The same things were measured in two ways. Each way mixes the same 9 hidden numbers, adds some noise and spreads widely along 6 directions of its own, which tell nothing about the thing.
In the rows, 128 means zero.
Some things both ways: the first way, then the second way.
[ 95 146  94 154 116  99 103 137 143  58 159 130 117  99 152 110 141 143
 147  99]
[113  79 101 136 169 116 137 174 124 127 119 131 103 138 114  96  95 150
 161  83 117 164 111  96 143]

[136 106 104 132 112 189 130  82 114 139 108 106 136 154  88 149 127  80
 117  79]
[176 148 128 124 127 154 124  93 131 144 159 125 135 156 100 143 172 102
  93 192 136 150 127 117 139]

[117  78  90 134  98 199  65  93 134 182 100 152 162 203 157 104 135 147
 136 164]
[165 128 141  65 101 146  93 151 100 187  55 109 113  87 163 167 109  83
 125 149 179  96  98 203 114]

[137 172  73 131 145 147  69 146  99 129 146 151 108 145 158 123 150 129
 151 139]
[ 85 134 113 161 135 125 123 100  86 112 126 170 133 181 114 114 115 122
 159 109 120 166 140 134 144]

[177 111  70 179 126 136 126 159  86  41 165  90 155  92 146 172  77 102
  62  93]
[108  97  72 181 119 146 114 132 109 134 147 114 154 168 131 115 109 112
 149  69 108 112 120 115 115]

[114 111  67 118 165 147 151 149 122 114  99 117 164 138 116 131 148 109
 133 125]
[ 75 207  98 136  91 133  98  79 107 123 155 147 153 203 121 127 153 141
 116 179 146 199 127 102 111]

[ 63 172 100 119 117 146  63  51 137 165 150 122 159 163  89 130 157 104
 145 141]
[115 112  68 155 181 142 137  88  67 142 156 187  99 216  82  97 141 119
 163 152 187 188 119 158 184]

[161 111  47 127 159 162 124 170  79 113 106 117 111 166 136 119 114 141
 106 149]
[107 126 164 164 101 150 122 152 149  98 135 115 161  98 155 125 122 146
 120 120 108 147 140  85 126]

[ 42 129  95 112 145 166 183  95 136 171 145 108 132 161  84 131 186 106
 136 119]
[111 139 184 117 125 109 146 146 181  81 125 118 133  89 156  92 119 206
  88 203 150 138 145 117  93]

[131  98 124 154  84 154 154 136 130 118  83 133  95 135 163 133 122 128
 142 109]
[154  99 144 140 179 121 198 142 126 106 182 142  96 105 110 111 159 151
 128 113 102 116 123 134 182]

[127  72  79 138 151 177 141 152 124 134 112 127 150 154 140 125 139 132
 107 133]
[161  94 119 130 171 133 136 173 111 141 135 152  99 107 114 114 133 125
 147 121 123 187 109 119 134]

[156  25  56 146 169 182 166 213 120  79 119 138 136 145 185 103 153 172
 118 105]
[175 129 157 113 147 143 152 149 141 158 143 124 120  66 101 154 156  98
 112 127 117 122 128 115 186]

[ 90 121 105 128  54 138 135  81 128  65 115 125  98 162 142 138 123 115
 143 104]
[ 84 133 139 101 111 112 127 208 133 120 100 142 115  49 161 148 107 144
 152 117 117 155 112 115  84]

[ 73 126 134 136  98 115 194  94 166 119  63  79 148 126  81 146 127 100
 164 101]
[ 97 126 122 141 129 121 142 163 108 107 133 137 131 123 138 119 110 151
 148 101 100 164 109 114 102]

[128  86  94 166  97 203 119 113 137 107 124  99 153 123 139 153 114 119
 106 116]
[129 137  89 131 131 131 133  73  84 130 124 149 111 227 118 132 150 140
 161  93 129 153 117 177 157]

[ 86 132  88 142  94 146 128  80 115 102 140 117 137 127 109 154 128  97
  98 119]
[ 93 124 140  97  89 116  99 152 150 113  76 101 145 122 192 123  92 162
 116 131 142 108 111 149  70]

[126  32  83 142  98 169 148 108 127  74  82 134 129 138 119 132 104 107
  59 103]
[184 134 152  70 110 145 108 119 134 164  96 116 111 107 148 174 163  92
 109 147 149 110 116 165 159]

[110  62 122 157 117 112 159 165 165  97 136 113 120 156 167  78 135 184
 161  81]
[ 98 179  69 170 116 142 128  59  66 151 151 186 117 183  85 149 158  95
 176 126 148 145 162 172 143]

[ 91 123 101 145 110 209  81  81 143 117 209 115 129 167 138 120 174 156
 165  79]
[121 148 119 136 147 124 140  72 130 135 139 145 126 176  88 112 141 138
 120 155 158 133 147 144 177]

[102  43  83 125 166 151 164 138 148  92 122 131 166 142 114 109 161 135
 108  85]
[121 134 107 122 147 115 102 116  99 143 119 167 103 159 107 115 121  95
 143 141 131 159 139 129 125]

[129 149 109 154 105 148  80 116 132 119 160 119 117 135 143 113 138 130
 166  85]
[139 116 112 151 139 159 151 108 121 163 130 113 145 130  72 148 119  91
 137 121 150  89 140 138 187]

[119 104  97 151  73 252  89  54 118 148 146  95 152 193 130 149 128 149
 151 120]
[118 106 126 124 141 128 158 157 182 110 160  81 144 124 142  89 125 204
  88 152 157 124 101  99 137]

[138  34  67 139 147 155 145 137 130 110  63 136 199 110 107 131 123  83
  65 110]
[100 135  72 102 103 130  77 101  70 149  95 134 118 225 127 138 101  90
 145 157 150 141 101 152  74]

[122  74  91 131 157 154 152 149 136 138  72 137 159 132 127 137 138 104
 101 138]
[174 144 140  85 136 124  94 143 105 148 112 138 107 134 145 126 144 112
 110 149 120 189  99 136 106]

[149  45  92 159 122 147 145 171 116  97 136 143 118 149 175  99 121 165
 105  96]
[143  82 100 151 161 114 139 130 113 113 151 154  82 151 127  97 134 129
 155 111 108 114 145 143 106]

Other things, the second way, with their names:
k_955: [134 117 101 157 157 135 125  94  79 135 141 173 135 182  83 127 130  78
 145 135 119 153 132 147 135]
k_986: [129 138 166 115 133 100 128 148 123 137 112 156  98  44 156 115 116 110
 127 119 125  76 163 173 120]
k_482: [134 131 132 115 120 117 100 124 136 125  86 164 133 126 130 150 134 110
 145 119 105 154 145 146  88]
k_616: [162 114 163 112 138 114 128 107 182 112 144 104 128 129 153 101 156 151
  73 138 123  85 143 125 162]
k_621: [196 150 138  93 107 147 100 116 118 163 106 123 115 131 131 170 165  92
 126 131 112 156 118 141 126]
k_931: [ 93 136 105 142 129 123 115 128  77 109 138 168  98 182 134 112 126 127
 161 130 118 188 123 116 109]
k_479: [124 123 123 127 119 143 139 118  81 125  97 140 128 159 123 160 119 116
 162 110 118 139 114 171 126]
k_158: [133 112 167 114 145 113 137 179 132 120 103 138 118  69 144 121 109 139
 133 102 103 148 121 124 129]
k_845: [116 153 148  97  70 114  87 133 150 133  61 109 141 105 164 164 107 119
 135  97  96  97 147 139  72]
k_333: [104 142 142 135 117 141 127 154 121 138 134 128 151  86 145 135 125 117
 117 113 133 133 114 120 157]
k_495: [157 121 153 107 132 132 158  92 148 119 152 106  96 143 136 125 165 148
  97 174 155  69 141 148 176]
k_395: [183 125 145 110 157 123 102 137 130 162 138 132 144  96 124 118 136  71
  76 136 107 121 114 134 136]
k_910: [161 137 176 103 106 182 138 154 146 153 116  99 142  70 113 187 149 107
 109 185 156 155 115  96 178]
k_723: [ 70 146  64 158 143 135 140 151 121 134 174 161 126 131  97 112 141 159
 157 144 167 204 117  98 132]
k_703: [114 135 137 119 103 133  88 156 144 132 136  90 171 122 153 120 108 108
  76 143 108 122 105  76 101]
k_714: [ 95 143 162 101 108 118 131 100 151  85 104 126 140 173 146 129 129 175
 108 169 136 139 127 128 131]
k_812: [165  82 109 125 138 110  96 153 139 130  90 130 105 137 146 109 108 128
 153  87  92 135 135 137  55]
k_345: [157  97 124 158 151 143 165  87 104 123 152 140 102 164  95 128 150 110
 148 128 125  88 157 158 173]
k_960: [141 154 134 125 106 117 119  76 136 111 128 128 118 181 144 129 161 147
 126 100  98 121 150 142 138]
k_62: [130 101 119 108 141 118 122 148 158 144 125  92 128 120 148  87 106 152
  92 144 171  88 110 137 135]
k_511: [125  93 117 124 144 132 137 154 120 131  91 133 117 133  99 145 100 125
 172 100 111 153 121 119 127]
k_992: [151 117 124 143 137 142 137 116 136 141 163 116 141 125 125 119 150 112
  98 131 136  95 127 135 163]
k_53: [198 113 179 109 137 143 137 143 164 142 115 122 140  65 106 173 156  88
 107 127  90 122 139 114 159]
k_681: [120 159 149 105 105 128 123 160 141 152 137  93 141  70 157 132 128 123
  90 112 128 100 111 113 159]
k_614: [ 96 147  69 155 123 129 129  92  94 144 109 173 136 167  99 149 131 118
 189  76 133 149 143 181 128]
k_900: [125 117 117 129 125 109 113  91 121  99 143 112 127 216 152  82 117 149
  96 152 117 102 123 138  90]
k_294: [151 154 114  88 119 131 105 134 110 146 123 137  98 147 147 139 159 133
 128 151 141 188  98 136 110]
k_50: [104 141 156 133 108 110 133 146 162 114 107 125 152  72 151 135 117 151
 129  74  94 104 150 134 122]
k_468: [131 143 103 145  97 168 114  94 167 142 156 103 151 153 120 142 169 133
 109 169 176 127 142 103 155]
k_423: [133 106 154 145 130 121 148 160 172 117 134  92 144  68 142 105 104 152
 105 110 110  70 145 116 119]
k_947: [145 105 138 128 129 148 145 149 145 130 124 109 126 109 104 148 127 125
 135 139 121 129 131 101 137]
k_273: [142 138 137 143 126 145 161  88 118 141 142 121 126 128  90 155 143  97
 130 125 121  70 157 147 182]
k_270: [141 117 124 124 107 125 109 145 142 109 102 104 105 161 143 118 114 164
 147 122  96 164 132  91  67]
k_517: [152  65 196 116 148 121 150 187 167 117  93 100 129  34 156 123  94 131
 112 100 107  66 134 134 148]
k_518: [ 88 137  86  81 149  94 124 156  76 158  94 170  94 128 118 141 106 104
 169  94 132 146  92 172 124]
k_512: [143 164 162 131 114 131 119 135 184 141 132 114 185  57 127 137 142 126
  79 121 112 128 142 110 140]
k_561: [ 73 143  94 163 114 135 133 100 124 120 136 137 142 170 108 121 120 148
 153 116 146 135 148 121 142]
k_424: [142 115 119 146 169 128 160 116 112 124 175 141 110 158 103 105 151 132
 123 125 120 144 121 119 184]
k_620: [170 167 108 100 138 142 121 157 125 189 132 136 114  82  90 160 161 101
 135 126 135 196 108 111 148]
k_862: [114  86 145 116 126 116 125 175  87 111 101 135  77 114 173 120  94 116
 158 104 106 102 121 138 103]
k_920: [133 141 131 125 128 146 129  73  99 133 149 145 119 179 113 137 158 100
 111 188 164 117 134 152 173]
k_642: [108 112 138 172 136 130 135 125 129 105 120 143 127 134 107 105 102 140
 154 121 116 142 168 107 127]
k_699: [131 120 113 131 149 122 141 116 140 125 151 141 103 150 109 111 150 145
 132 138 139 135 140 118 156]
k_838: [135  88 127 124 145 114 140 177 177 121 116  97 136  97 130 109 103 169
 125  94 107 123 119 102 112]
k_69: [149 152 103 115 113 164 115 108 102 157 142 140 124 154 119 161 170 102
 127 179 170 168 107 146 136]
k_357: [ 89 167 111 145 125 129 124  88 134 132 140 159 158 149  99 134 145 127
 125 140 150 151 147 131 158]
k_377: [147 140 158  86 142 112 139 141 165 134 130 131 132  81 131 136 155 138
  92 149 134 129 119 136 156]
k_676: [ 83 119 123 139 126 106 148 122 167 118 123 108 157 115 136 108 103 164
 117  84 132  56 143 149 147]
k_705: [157 116 132 110 130 151 105 206 154 170 111 119 149  36 125 160 126  94
 121 126 127 172 103  90 117]
k_60: [112 134 100 151 143 113 115  83 136 109 157 145 119 201 131  69 142 169
 118 145 149 152 145 125 130]
k_654: [126 140 124 115 140 132 150 130 171 152 164 103 153  99 100 127 144 132
  84 151 157 101 120 109 186]
k_653: [ 94 168 120 134 113 117 115  89  83 132 118 176 143 151 137 144 138  98
 144  88 113 129 136 182 142]
k_114: [136 123 168 118 121 136 149 155 169 116 145  75 130  93 138 115 122 160
  86 167 132 106 124  84 145]
k_539: [ 60 189 105 139 118 117 126 107 130 135 161 177 142 109 118 127 155 131
 124 165 174 146 150 137 143]
k_600: [144  94 161 141 154 129 165 153 140 119 157 116 123  79 127 114 127 124
 107 119 111  78 135 117 175]
k_664: [145 157 152  85  93 116 100 125 130 140 102 117 139 103 176 145 135 110
  93 134 118  90 119 177  89]
k_433: [176 125 132 136 136 129 120 119 150 123 181  89 102 160 152  70 156 162
  80 158 124 130 130  92 128]
k_692: [120 131 151 154 107 137 139 102 143  83  97 138 127 161 126 136 131 181
 166 121 107 167 166 127 110]
k_376: [ 96 156 146 120 125 134 140 186 132 145 152 130 161  34 142 136 126 122
 101 130 143 140  98 114 154]
k_682: [104 156 145 103 106 140 114 126 113 162 113 129 165  83 140 146 113  86
  86 185 187  85 114 180 134]
k_269: [ 97 119 126 116 120 146 152  95  99 115 103 143 115 177 103 165 127 123
 161 160 155 120 130 157 157]
k_507: [ 55 170  93 132 130 104 147  99 137 107 155 154 126 178 102 117 146 179
 141 135 141 166 135 107 152]
k_112: [193  70 208 104 156 107 148 144 157  87 121 104  88 110 168  94 129 149
  93 121  74  80 137 126 147]
k_543: [171 167  93 116 142 143 124 120 135 173 172 142 110 121 111 124 192 137
 113 164 175 193 114 133 157]
k_886: [112 121 151 123 169  89 148 141 107  94 158 179  98 122 135 100 141 125
 123 116  82 143 127 124 147]
k_425: [101 154 111 111  96 132 105 100 117 122  90 146 126 176 125 154 130 134
 151 160 146 164 133 146  90]
k_556: [127  98 142 136 131 150 164 200 176 150 113  98 144  11 109 154 108 137
 143  98 138 100 133 102 161]
k_749: [144  82 146 110 166 126 155 162 115 136 117 146  98  85 123 132 122 106
 140 122 136 106 120 154 168]

Some of these things the first way, each followed by its name:
[103 146 133 140 141  81 215 134 124  77 125 106 105  79  93 168 124  83
 109  60] : k_512
[143 135  68 108 146 157 134 150  84 131  65 155 158 161 161 167 127 102
 130 176] : k_376
[ 93  54 102 141 123  96 177 144 148 102  69 154 112 120 128 101 134 132
 100 111] : k_749
[ 95  88  89 138 143 138 147 120 123 133 122 144 156 146 128 142 157 114
 101 126] : k_682
[ 89  82  94 134 112 175 166  99 158  96 117  61 163 137  75 124 128 108
 127  77] : k_270
[ 72 190  90 144 121 121 139 109 120  70 193 105 133 113 137 172 163 104
 152  99] : k_653
[154  63  85 161 131 135 157 133 111  32 107 106 146  97 113 167  96  98
  64  71] : k_703
[ 65 138  93 149 108 151 186 102 140  70 184  51  95  87  68 156 130  58
  64  66] : k_692
[160  82 118 171  95 176  95 107 123 130 116 135 126 141 147 135 110 132
 116  98] : k_900
[110 213  67  96 152 146 113 109  80 134 132 147 169 129 121 162 171  75
 174 125] : k_654
[154 146  85 120 123 146 110 134  89 122  91 155 120 144 148 143 117  96
 126 133] : k_600
[159  65 109 144  95 163 117 134 133 117  58 140 108 149 147 111  99 126
 117 117] : k_114
[ 67 135  82 126 111 142 169 100 134  54 144 107 142 114 113 150 161 104
 146  81] : k_507
[114 106 121 158  92 109 156 132 146  56 115 113  91 106 136 115 111 140
 134  75] : k_960
[167 139 126 116  49 176  73  52  93 155  43 166  81 148 104 149  75  36
  80 121] : k_425
[ 80 175  91  95 140 148 192  76 108 120 112  91 134 124  37 162 165  46
 153  63] : k_53
[ 64  97  93 143 105 102 154 127 155  92 127 127 117 130 128  89 156 145
 147  97] : k_495
[ 56 160  85 128 110  73 150 106 146  74 106 102  91  97  70 118 143  67
 117  99] : k_910
[114  28 100 163  90 153 163 105 145  87  93 102 131 142 105 128 100 113
  63  93] : k_69
[100  15 115 172 118 134 212 165 183  58 130  81 132 118 134  90 140 166
 132  40] : k_273
[121  54 114 147 112 150 165 129 148 133  82 109 127 151 109  98 121 132
 120  89] : k_345
[ 79  91  93 155 129 128 173 138 161  75 151  81 137 121 116 112 158 142
 146  73] : k_621
[149  13 104 155 138 137 146 217 134  85 140 185  99 166 240  82 137 205
 105 121] : k_986
[ 98 112  63 111 113 248 109  59 106 155 112 119 132 185  88 133 167 118
 143 121] : k_714
[150  46  67 157 156  97 184 226 123  15  91 143 160  74 191 149 103 120
  55 130] : k_681
[154 123  71 105 132 180 130 141  88 120  91 141 141 155 136 129 130 107
 145 117] : k_845
[ 53 161  85  82 156  74 191 112 112 100 115 143 155 137  96 144 162  82
 136 121] : k_539
[100  73 122 156 102 127 163 134 158  85 108 127  90 131 145 113 131 152
 125  98] : k_158
[137 101  88 123 119 177 114 119 117 125 105 117 144 166 125 115 117 135
 137 119] : k_561
[160 119 100 116  94 135  87 111 109 119  32 159 119 147 130 136  81  74
  96 152] : k_931
[147  80  91 143 142 176 154 170 114 133 117 126 146 143 158 121 129 148
 125 116] : k_614
[ 95 103  78 120 143 133 147 138 128 102 127 134 141 142 127 104 157 140
 145 105] : k_699
[112 153  64 139 135 124 132 127  90  56 179 116 120 115 124 156 142  95
 104  88] : k_705
[124 139 120 153  91 123 131 118 113 108 124 147 110 123 160 153 125 104
 130 107] : k_664
